The groups are shells around one centre, one inside the other: the same stretched ball of 6 dimensions in 6 sizes.
Known rows, each followed by its group:
[ 30  -6   0   5   1  27 -18  27  -2]
k634
[38 32 10 14  9 40  5 46 30]
k302
[  2 -31  -9  40 -61 -36   0 -30   0]
k302
[-25 -41 -73  20 -27 -41  24 -74 -37]
k302
[ 31  21  54 -14 -15 -15 -52  46  10]
k83
[-16 -39  11  46 -17 -25  22 -21  -3]
k740
[-12   6 -17 -18  42   7  40 -13 -22]
k527
[ 24 -24 -13 -12 -55   8  16 -25 -22]
k302
[ 14   2 -19  37 -34   4  33 -11  19]
k527
[ 37  -6  26 -61   9  44 -13  29 -36]
k163
[-22  -2  -4  18 -11 -71 -22 -23  -7]
k634
[-13 -11  -4  34  23 -29 -22   5  -1]
k302
[  2   4 -28 -29  48  17   4   2 -31]
k634
[-14 -18 -42   7   7   9  67 -44 -22]
k527
[  2 -19  -5  61 -37 -35 -18  -6  18]
k83
[ 39  18  63 -20  35  41 -36  76   6]
k740
[ 23 -11  11 -35  -7   3 -38  14 -30]
k527
[ 20 -22 -23  15 -50  24  53 -30  -5]
k163
[  2 -62 -53 -30  -5  30  30 -49 -69]
k740
[ 29  39  38 -50  35  37  10  44  -3]
k302
[ -9   8  25  45   3 -56 -44  20  22]
k163
[  2 -13 -30 -26  60  45  28   0 -38]
k163
[ -2 -48 -57 -36   3  35  57 -55 -65]
k83
[ 21 -43 -30 -10 -23  41  28 -22 -36]
k163
[ 34  -3 -10 -45   0  26 -28  15 -32]
k634
[ 19 -24 -11 -41  25  56  29   1 -43]
k634
[ 14   4 -39 -12  51  25 -26  20 -21]
k740
[ 21  29 -15 -11  -7 -33 -67  20   0]
k740
[ 36  34  47 -40  30  11 -62  68  -1]
k163
[-12  18  -4  73   3 -45  -6   8  41]
k83
[ 19  15  15 -50   8  18  14   9 -22]
k527
[ 34  41  39  12  -5  -1 -35  56  36]
k634
[-17 -27 -10 -37  44  17  48 -26 -52]
k83
[ 24  19  38 -52  41  42   9  39 -17]
k634
[-16  14 -15  10  55 -14   1   7  -5]
k302
[-17  32  15  46  -2 -49  29  -4  38]
k163
[  9  25  50  49 -13   3  53  24  50]
k83
[ 41  29  24   1 -15  29   1  40  25]
k634
[-36 -60 -77  41 -35 -49  37 -90 -38]
k740
[ -2  33  42  -5  43 -22 -23  40  10]
k527
[  6  26  27 -32   4 -29 -20  12  -9]
k163
[ 15   0  -8 -40   0 -14 -47   5 -33]
k527
[-20 -50 -17  30 -26 -28  27 -47 -25]
k302
[ 18  30  32 -18  58  63  59  41   9]
k83
[-32  16  -6  45   9 -48  46 -26  20]
k83
[-50 -39 -43  51 -18 -86   8 -69 -20]
k740
[ 48  18  61 -45  42  67 -21  78  -5]
k740
[ -6   7 -15  54   6 -11  26  -2  25]
k527

New rows. What belongs after each?
[ 11  36 -18  23   6   5  29   8  26]
k740
[  2  21  29 -39  26  -6  10  12 -15]
k302
[-39 -10 -39  44 -32 -87  18 -65  -3]
k83
[ 12  17   5 -41  28 -23 -68  27 -25]
k83
[ -9  -7   4 -13  -7  -5  56 -29 -18]
k634
[ 15 -26  11   1 -14  11  -2   4 -17]
k634
[-28   1   2  19  23 -31  38 -20  -3]
k634
[-16  29  28  58  -8 -59   7   7  44]
k302
[ -1 -38 -33 -43 -17   0  19 -47 -61]
k302
[-13 -37 -59  -4  18  -5   4 -38 -47]
k302
[ 16  20  14 -51  79  26 -45  52 -28]
k740
[ -7 -24  22  -6 -18 -35 -10 -14 -24]
k163
[ 1 -4 35 26 -1  9 47  7 14]
k634
[-19  15  30  18  19 -21  50  -4  13]
k302
[ 36  39  49 -25 -20 -12 -41  45  15]
k740
[-17  -7  16 -40  36 -18   8 -10 -40]
k740
[ 50   9  43 -68  12  67  -2  47 -24]
k740
[-27 -37  11  38 -45 -64  17 -46 -10]
k740
[-10  15   8  38   9  -5  61  -6  24]
k527
[-40  -5 -10  53  -2 -71  20 -36   9]
k302
[21  5 53 18 -9 25 34 30 23]
k302
[-21 -27   5  24  23   3  55 -19 -13]
k163
[-17  17  17  -1  32 -22  24   0  -2]
k634
[ 34  26  -6  -8  19  33 -14  38   8]
k634
[ 25  11  52   6 -32  20  45  17  21]
k83
[-41  -4 -14  43  15 -39  68 -42   5]
k740
[ -1 -46 -28  37 -27  13  47 -36 -14]
k83
[ 36  -4  -7 -15  -1  58  26  15  -9]
k634
[ 40  72  53  -6  24   7 -44  83  45]
k740
[ 15  29  43  14 -26 -27  -6  23  28]
k634
[  3  15 -30  30  10  -6  11  -1  13]
k527
[26  9 19 -1 39 54 17 43  5]
k634
[ 22   1  28  -3  43  40 -10  48  -2]
k302
[ 26   1 -15  20   1   3 -54  31   5]
k740
[ 32  54  39 -28  44  32  -9  64  18]
k527
[-24  10  -3  37 -37 -93 -17 -31  13]
k83
[-10 -47 -41   4 -26   2  57 -60 -38]
k634
[ 35  20  31  21 -23  21   8  35  32]
k634
[ 20  14  37  23 -15 -25 -46  38  23]
k527
[ 28  10 -19 -37  -7   8 -29   8 -23]
k527
[ 11 -12  17  27  21  43  46  19   9]
k83
[-23   7   8 -19  65 -21  -4   6 -25]
k740
[ 24  44  19 -18   9 -17 -49  41  12]
k302
[ 15   8 -35  26  -6 -24 -53  11   6]
k740
[ 28   7   2 -15 -35  12  15  -1  -3]
k634
[ 12  39  27  17 -25 -16  32   9  35]
k83
[32 30 22 11 21 54 38 44 29]
k302
